The groups are shells around one centre, one inside the other: the same stretched ball of 5 dimensions in 8 sizes.
In the rows, zero is written as 128.
Known rows, each followed by its group:
[177 147  86  99  70 119 171 114 139] => Padu
[146 138 116 108  81 117 147 104 141] => livir
[156 126 198 186 141 139 169 134 152] => Padu
[153 137 143 131  66 117 149 119 138] => gedok
[180 161 139 119  80 120 145 123 175] => Bot
[177 165 112 101 117 124 152 110 183] => lek
[158 124 178 154  89 132 153 123 149] => Bot
[172 167 117  84  80 116 127 103 189] => Zupiv
[161 163 148 140  68 107 144 132 152] => Padu
[141 183 152 162 147 105 149 134 161] => livir
[141 183 150 157 108  96 142 137 152] => Bot
[155 116 128 130  56 124 167 116 115] => Zupiv
[131 168 138 147 141 107 149 121 149] => lek
[179 125 107 119  96 136 186 116 136] => Padu
[149 138 167 175 163 132 176 129 146] => Zupiv
[169 177  64  77  76 103 152 108 155] => faru
[196 138 157 155 117 141 183 136 165] => lek
[176 142 134 116  71 125 152 117 161] => gedok
[150 196 166 147  92  93 117 135 181] => Zupiv
[154 154 146 112 107 122 129 105 181] => faru
[154 154 123 151 141 120 182 129 136] => faru
[142 147 203 173  98 117 131 132 160] => faru
[144 174 160 142  90 102 126 126 165] => gav
[156 177 135 131  80 101 138 128 158] => gav
[145 186 119 127 130 102 144 121 164] => Bot
[164 160  94  92  79 112 149 107 155] => gedok
[132 176 163 135 100 100 112 117 174] => livir
[185 153 132 113 124 135 157 114 187] => Zupiv
[146 188 118 106  92  95 122 114 172] => gav
[125 145 197 169 110 114 128 123 153] => lek
[143 142 184 166 121 123 145 126 156] => gav
[176 155 143 120 122 131 149 114 186] => lek
[141 192  95 100  87  89 130 113 158] => livir
[168 151 139 144 139 129 172 125 160] => gedok
[166 123 175 182 124 138 185 139 135] => livir
[178 142 163 146  90 129 158 130 163] => Bot
[130 143 189 165  82 111 130 126 144] => faru
[169 151 114 106 115 127 156 108 169] => Padu
[166 146 104 102  77 119 156 110 148] => gav
[142 128 171 161  93 123 154 124 133] => gedok

New rows. What belongs after each?
[121 185 144 142  95  87 122 124 149] => Padu
[189 167 142 144 119 124 169 137 175] => livir
[133 162 105 105  82 100 137 106 140] => Padu
[170 159 113  98  82 117 143 110 169] => gav
[147 171 202 185 150 116 140 140 178] => faru
[133 115 190 192 119 129 170 133 118] => Zupiv
[159 139 160 171 130 129 177 135 141] => gav
[119 175 154 146 131 100 127 118 158] => lek
[136 125 119 127  87 119 163 110 116] => Zupiv
[150 139 203 196 134 128 163 142 149] => Padu
[143 201 164 151 119  93 121 134 182] => Padu
[153 177 131 122  74  99 132 123 160] => gav
[143 176 142 165 130 103 161 139 142] => Padu
[173 127 131 107  79 134 153 106 159] => Padu
[176 158 123 106  86 121 146 114 173] => gav
[128 199 149 147 149  94 125 126 175] => Zupiv
[143 195 134 133 119  95 131 126 171] => gav
[165 142 100 120  90 120 177 119 129] => livir
[176 182 132 130 110 111 151 131 178] => gav
[151 135 175 172 105 124 162 134 138] => gav
[160 145 136 138  73 115 159 127 136] => gedok
[159 163 108 123 115 113 164 120 149] => gav
[148 128 177 181 115 127 171 135 130] => Bot
[155 186 108 113  82  96 139 123 158] => gav
[170 158 123 140 126 122 176 129 151] => gav
[166 160 146 145  87 113 155 134 152] => gav
[152 128 151 130  86 127 147 111 149] => gedok
[167 145 119 101  41 114 141 112 150] => faru
[180 176  90 110  99 111 168 126 158] => livir
[154 156  89  77  65 109 135  97 155] => faru
[189 130 103 120 117 141 194 118 145] => Zupiv
[158 139 137 133 130 131 164 114 156] => livir
[155 171  85  95  74 100 148 112 144] => livir
[157 157 121  96  62 111 127 106 164] => livir
[143 142 125 114  77 114 143 108 141] => gedok
[138 156 130 146 118 110 160 124 134] => Bot
[141 136 132 155  92 114 174 129 110] => Zupiv
[137 142 152 154  99 114 155 125 130] => gav
[157 146  95 115  67 110 168 118 121] => faru
[165 153 147 123 102 124 141 115 175] => gav
[125 191 157 146 110  90 117 126 166] => livir
[181 162  97 115  96 118 175 125 151] => Bot
[190 132 165 162 146 148 188 133 167] => Zupiv
[144 177 187 162  92 101 121 136 171] => Zupiv
[176 141 167 165  98 128 170 139 150] => livir
[154 167 116 135 108 108 163 127 141] => gav
